The rows come from 4 hidden closed curves, with some noise, and rows from the same curve form a group. Each curve winds through 8 dimensions. The rows are also pushed far along 6 directions, which tell nothing about the answers.
In the rows, zero is written as 128.
Some rows, each with its group after it:
[124 131 133  74 102 139 163 121 123 156 179 147 155 156 108 103 148 163
 141  80 123 110 121] : A
[123 106 135 149 108 133 104 136 127 105 103  88 148 106 142 111 121 111
 126 121 125 128 156] : A
[141 177 101 171 166 126  98 146 137 165 134 123 130 185  75 113  99 136
 167 166 130 111  89] : D
[111 136 178 108  58  94 116  55  96 144 120 114 182 140 134 150 147 123
 122  44 131 103 105] : K
[153 120  85 124 131 108 144 145 147 129 135 140 146 103 136 119 134  99
 129 137 139 137 175] : D
[167 137 131 125 129 109 144 117 124 140 116 109 135 110 160 125 138 120
 111 117 152 140 157] : D
[162 153 136 130  99 101 137 135 121 188 139 112 122 101 108 102  96 141
 176 126 156  97  91] : A
[ 89 112 139 170 147 161  77 175 142  92  97  66  94 140 122 119 103 122
 135 197 117 125 128] : K
[ 38 135  91  89 123 166 184 170 225  63 111 164 163  74 133 177 129  98
 105  85 130 147 185] : D
[139 150 104 145 130  87 113 128 142 138 113 137 105 120 109 131  91 108
 144 167 115 111 112] : K
[117 146 122 140 128  94 114 137 149 123 102 104 147 105 105 123  84 122
 149 138 133 122 124] : D
[ 57  98 187 118 107 160  62  80  98  62 109  98 170 199 133 138 156 138
  87  84  84 141 129] : K
[139 122 204 143 136 130  76  75  59 108  85  83 139 107 161 136 102 147
 111 116 152 174 101] : A
[136 192 132 108 119  93 118  55 111 209 162 148 169 177 104 153 138 121
 138  73 158 110  96] : A
[100 143 164  91 105 117 136  59 120 102 113 138 198 168 154 176 180 125
  82  31 136 152 139] : K
[142 108 101 122 152 128 153 145 160 128 126 134  72  96 128 135 119 107
 112 152 140 149 153] : Z
[ 83 143 154 142 112 120  98 109 130 118 115 105 148 169 115 126 125 137
 116 109  89  92 109] : A
[141 102 104 128 142 124 146 152 140 142 154 121 120 140 109 107 142 131
 128 135 123 120 148] : Z
[239  89 157 102  91 120 157 114  42 165 144 168  69  84 127  99 118 166
 167 148 131 139  62] : K
[143 156 122 138 148  88 154 103 122 169 153 150 138 148 142 162 166 122
 112 132 131  99 115] : A
[176 117 134 145 195 181 183 201 112 139 156 115  83 230  80 130 177 202
 123 196  78 105  65] : A
[101 152  49 139 203 148 138 190 210  86 109 122 111 123 111 144  96  97
 109 201 113 153 196] : D
[165 102 118 136 115 115 143 149 124 120 127 141 117 121 136 109 151 129
 143 131 130 131 128] : K
[ 60 129 126 167 145 169  86 149 151  78 107 100 124 152 132 116 120 124
 112 141  92 119 146] : D
[107 113 124  91 117 110 137 110 133 121 142 129 144 123 127 137 135 135
 123 108 130 130 145] : A
[120 113 119 126 159 138 131 136 152 126 130 113  83 138 110 133 114 124
 102 145 121 138 138] : Z
[198 150 126 110 134 121 189 131 111 160 133 162 116  83 135 136 123 142
 142 129 156 144 102] : A
[173 142 166 155 207 120 102  86  79 153 130 106 111 189 152 139 153 149
  83 142 157 168 114] : Z
[167 108 126 170 147 151 113 175 113  97  94 132  87  75 149 103  95 118
 139 190 126 156 133] : A
[109 131  87 129 121 146 125 183 180 110 125 119 130 154  97 110 123 112
 147 158 105 110 154] : K
[127 147 114 129  84 103 127 132 158 146 118 155 127 100 116 106  99 102
 164 103 144 115 124] : Z
[116 111 177 160 117 135  72 123 107 120  97  61 107 145 119 117 105 138
 141 138 141 130  94] : A
[144 109 124 115  86 133 137 107 116 148 137 153 101  67 153 113 121 100
 127 101 147 131 143] : Z
[138 147 130 118 158 132 141 129 121 139 139 121 151 162 117 153 142 152
 134 130 143 141 115] : Z
[141 140 105 130 181 125 126 132 131 130 122 126 111 108 125 151 103 116
 114 178 139 152 145] : D
[154 171 126 126 138  82 123 101 122 157 125 103 136 166 108 136 115 143
 128 131 119 107 110] : Z
[170 125 137 125 168 157 165 160 107 137 139 145  62 127 128 130 130 166
 134 190 125 137  84] : Z
[210 143 103 159 187  68 137 114 101 165 145 150 124 193 135 147 183 128
 120 166 136 133 113] : K
[132  68 148 109  82 134 140 108 110  83 106 174  95  43 186 139 145  95
 110  99 142 167 147] : D
[179  87 168 164 108  93  77  84  56 120  97 119 133  93 173 123 134 110
 142 117 175 171 112] : D
[186 164 145 150 139  56 116  93 100 150  97 117 143 101 164 139 115 120
 133 144 161 138 117] : K
[ 47 144  90 131 141 193 151 232 219  94 118  84 115 114  94 122  87 136
 151 176 105  95 146] : Z
[ 95 112 152 142 188 220 127 178 122  90 136  95  91 166 130  96 130 190
 103 169  81 131 129] : K
[ 96 161 154 140 105 131 103 106 112 169 153 127 176 165  95 107 120 150
 159  87 124  90  89] : K
[122 147 103 173 131 134 102 184 163 168 142  93 101 186  68  86 105 130
 178 174 111  73 100] : K
[141 144 122 144 147 123 136 111 111 155 140 148 100 110 151 123 129 130
 111 144 115 109 130] : K
[140 122 126 154 135 129 115 128 119 132 128 133 117 116 133  99 119 130
 140 119 135 136 126] : K
[155 113 137  98 111  84 132  82 109 112 113 154 121 108 149 148 137 126
 113 105 130 153 127] : A
[113  97 140 111 175 194 157 178 144  83 135 106 123 167 134 128 169 157
  89 143 119 161 157] : D
[181 164 110 135 123  91 128 135 112 153 123 149 121 124 115 131 107 135
 179 172 136 116  81] : Z
[150 137  97 105 118  67 110  95 143 137 128 146 148 116 128 140 122  90
 141 111 172 157 152] : A
[129 112 188 151 172 191 106 147  92  96 112  60  79 195 143  97 142 189
  90 162  85 132 106] : D
[118 135 143 154 146  96  56  57  83 112 110 114 163 174 139 143 132 117
  98 116 110 143 134] : D
[150 112 124 125 155 137 146 164 130 100 113 120  82 117 113 117 103 164
 133 171  99 141 108] : K
[137 113 120  91 105 104 155 136 142 127 140 118 142 138 113 118 142 148
 138 105 126 119 136] : A
[ 72 123 181 144  66 110  58  82 130 105  91 100 158 116 135 103  96 104
 134  55 140 129 130] : Z
[ 94 124 106 130 165 156 121 148 157  81 114 121 118 146 125 135 124 128
  96 150  88 144 162] : D
[121 137 110  93  91 117 174 130 164 114 129 158 178  95 151 132 149 109
 127  62 144 135 166] : A
[159 108 161 145  84 148 145 156  84 180 161 105 104 120 113  58 122 178
 171 131 103  58  77] : D
[100 127 114  51 142 135 177  85 137 138 197 193 159 220 111 182 216 148
  86  66 121 132 131] : A
[128 171 137 114 138 127 144  96 136 181 163 141 124 202 106 131 152 144
 106  91 114  98 103] : Z
[104 139 171 134  93 124 113  81 103 125 113 136 166 108 162 128 137 130
 118  62 129 121 117] : D
[100 138 134 115 132 111 114  91 145 143 137 116 148 154  93 132 110 124
 109  81 128 130 139] : Z
[153 151 123 130 108  70 114 103 123 117  95 133 131  86 157 124  96 113
 133 131 128 125 133] : Z
[174 130 133 123  92  78 129  60  74 161 140 174 145  79 171 125 136 107
 123  91 136 120 133] : K
[148 108  98 117 142 129 140 143 139 130 145 150 103 115 115 106 118 122
 126 142 119 142 153] : Z
[145 160 124 116  69  87 115  57 106 170 136 177 166  85 145 115 106  91
 141  60 145 118 140] : D
[173 107 180 156 151 107 103  99  68 128 111 111  84 136 166 118 139 151
 107 151 139 150  99] : Z

New rows. What belongs after each?
[ 95 129 116 134 170 167 143 183 164 114 131 104 120 101 113 125 100 140
 132 163 135 140 147] : Z
[ 95 119 139 107 152 156 113 105 121  80 122 135 133 181 126 152 146 140
  88 123  90 154 129] : K
[ 87 137  96 126 195 202 164 179 162 127 176 144 139 200 106 131 167 158
 109 138 105 121 144] : K
[ 84 105 143 136 146 177 135 196 151 100 137  95  97 138 105  97 113 162
 126 178  87 101 126] : D
[172  74 110 129 154 177 179 203 135  90 123 133  54  77 174 124 158 130
 112 198 130 159 159] : K
[126 139 116 120  86 107 124 100 130 158 159 150 177 196  93 103 157 127
 143  58 104  91 120] : K
[ 81 120 138 144 114 162 119 132 130 125 131 124 131 103 138 122 125 119
 126 113 130 113 137] : K
[133 141 133 136  98  82 124 138 144 140 113 102 140 107 114  88  90 131
 151 113 123  97 129] : Z
[ 97 150 143 117 151 152 130 109 139  92 108 137 172 126 172 171 154 114
  89  93 162 182 159] : K
[129 183 111 153 149  65 101 108 160 117  74 111 169  88 165 163  97  75
 124 137 178 158 166] : K
[ 72 100 183  68  96 188 162  96 120  88 144 150 136 125 151 123 156 165
  77  37  90 135 139] : Z
[140  93 119 121  67 132 161 138 144 110 116 178 118  25 170 122 133  88
 147  75 173 158 151] : K
[128 168 107 170 141 102  82 141 118 159 133 106 132 158  99 110  96 136
 166 197 106  77 102] : Z
[ 94 117 199  75  40 129 115  71 102 145 150 133 169 186  90 107 139 151
 131  26 100 102  85] : D
[174 137 113 115 126 100 130  99 113 140 124 164 112 113 116 133 106 123
 141 125 141 157 107] : K
[149 131 119 117  96  87 122 132 146 110 102 134 141  91 134 104 102 112
 155 112 146 149 138] : A
[177 107 146 118 137  85  96  92  77 139 132 114 101 137 128 114 118 150
 138 154 141 151 105] : A
[198 107 119 165 149  99 142 169 101 164 135 112  78  56 141  84  93 143
 160 210 145 114 121] : Z
[159  80 191 127 132 112 112  90  48  90  96 115 114  90 170 154 136 156
 107 142 134 169  96] : K
[ 89 149 104 132 117 131 132 159 153 131 145 121 169 153 102 124 131 137
 152 139  98  73 127] : Z
[107 109 145 147 102 147  82 109 124  98 102 112 127 131 148 109 128 102
 124  92 134 155 147] : K
[125 155 139 109 138 143 148 103 131 145 142 148 124 166 139 141 152 134
  97  93 127 128 122] : Z
[125 118 100  83 114 122 163 117 154 100 120 161 145  86 145 151 134 109
 107  88 132 157 171] : Z
[122 171  77 126 127  77 117 110 171 145 120 181 179  84 122 147  94  63
 155 101 184 160 160] : Z
[120 117 129 113 131 152 114 120 112 117 142 121 126 175 116 120 142 143
 113 126  97 127 134] : Z
[130  79 188 107 132 149 131 119  74  97 137 122 103 118 156 112 137 192
 116 138 109 145 102] : A
[173 163 106 146 154  55 123  79  88 162 137 158 168 119 165 173 151 108
 129 154 156 123 126] : Z
[115 138  88  66  83 144 198 161 187 125 144 168 168 116  96 141 142 118
 150  73 133 125 147] : K
[129 136 103 112  59 124 158 145 145 180 172 132 135 166  79  99 149 136
 171  98 102  46 101] : Z
[138 113 160 144  94 138 102 104  87 119 114 150 145 127 138 113 130 121
 137 102 114 132 107] : A
[148 122 186 128 136 136 140 100  85 121 110 112 127 114 182 160 165 146
  98 120 159 151 109] : K
[122 109 119 129 165 166 140 153 120 119 146 156 106 109 145 129 134 125
 111 165 129 152 150] : D
[103 189 130 156 103 105  87  95 138 161 122 135 185 155 103 117 101 108
 165  73 146 107 104] : D
[104 148  97 191 169 145  77 165 158 137 117  76  98 142 115  95  87 108
 137 187 125 111 154] : K
[158 120  95 159 170 135 148 150 126 147 143 132 118 131 142 145 163 114
 126 164 155 134 143] : D
[160 117 125 181 125 102  93 130 120 132  95 110  81  85 154 106 101  95
 143 152 157 141 126] : K
[149 170 131 178 176 118  73 106  96 166 131 113 137 211  93 124 117 147
 148 152 130 121  77] : D
[ 84 145 117 148 165 175 133 192 168 135 150  83 166 201  83 111 144 155
 140 140 122  98 130] : D
[112 129 107 174 102 102  75 127 161 105  74 115 109  55 161 116  81  60
 140 120 170 150 161] : K
[153 114 143 123 141 141 156 139 103 111 132 151 110  93 156 104 127 164
 118 138 105 136 125] : K
[183 129 123  93  41  80 175 137 113 206 186 182 137 123  74  66 125 150
 195  92 105  55  79] : D
[145 138 113 116 162  99 184 120 154 123 128 161 123  99 170 164 162 111
  83 115 149 147 163] : Z
[112 125 134 107  88 150 177 167 160 125 126 104 114 107 117 121 129 147
 137 123 108  88 123] : K
[112 129 109 132 182 173 148 188 157  66  98 123  90 120 152 162 131 141
 116 206 117 159 136] : Z
[148 156 110 141 133  90 104 107 147 135 103 126 178 104 145 147 114  71
 139 104 201 176 168] : D
[132 123  95 127 136 149 171 161 156 110 123 169  98  88 131 146 128 124
 140 139 134 148 121] : D
[180 118 168 143  50  79  88  62  65 149 103 135 122  98 153  87 110 116
 155  74 129 116  95] : D
[133 169  74 165 162 125 134 136 173 141 111 154 115  73 166 162 120  57
 125 142 186 156 173] : D
[120 137 114 115 120 118 162 139 147 133 136 153 148 121 118 159 143 130
 146 118 138 118 109] : Z
[150 106 151 133 133 146 148 144 100 109 104 112  85  59 167 141 116 149
 134 174 140 139 107] : Z
[129 103 190 102 125 129 103  41  62 125 134 142 128 167 151 174 171 136
  75  82 132 164 105] : D
[125 172 107 135 185 106 112 103 148 128 116 131 143 134 144 143 113 109
  91 137 140 154 173] : Z
[193 144 119 131 150  95 154 133 121 163 139 107 132 142 137 119 150 132
 120 144 140 121 143] : D
[174 128 100 125 205 131 169 124 115 181 187 148 105 182 134 154 190 131
  88 150 143 133 145] : Z
[104 134 148  89  85 175 177 167 152 117 134 114 133 135 119 100 133 163
 127 102  87  86 125] : K
[ 73  91 175 127 127 184 104 135 115  69  97  99  99 109 135 142 113 147
 112 133 113 150 110] : K
[ 74 122 112 134  89 150 133 140 181 109 117 142 120 100 135 115 124  99
 132  74 123 114 153] : K
[ 75 102 141 146 148 158 101 167 155  59  87  91  97 125 136 133 112 131
 103 177  93 133 142] : K
[ 82 189  81 161 175 138 103 111 162 145 136 143 162 159 131 159 130  83
 107 125 144 128 165] : D
[120 112 149 133 123 102 101 114 119 103 111 125 144 109 155 120 122 112
 116 129 131 149 153] : D
[ 98 161 146 105 134  96 101  71 120 131 145 127 192 175 120 135 132 145
 117  85 126 131 131] : A
[ 93 106 172 128 106 129  98  95 121  71  81 113  97  62 178 127  94 117
  92 108 119 150 145] : Z
[216 141 127 140 146 108 153 167 110 164 117  90  87 107 134 106 113 148
 148 204 139 116 111] : K
[ 93 173 133 161 118 111  66  94 115 176 146 100 155 183  91  89  94 135
 141 116  95  61 110] : K
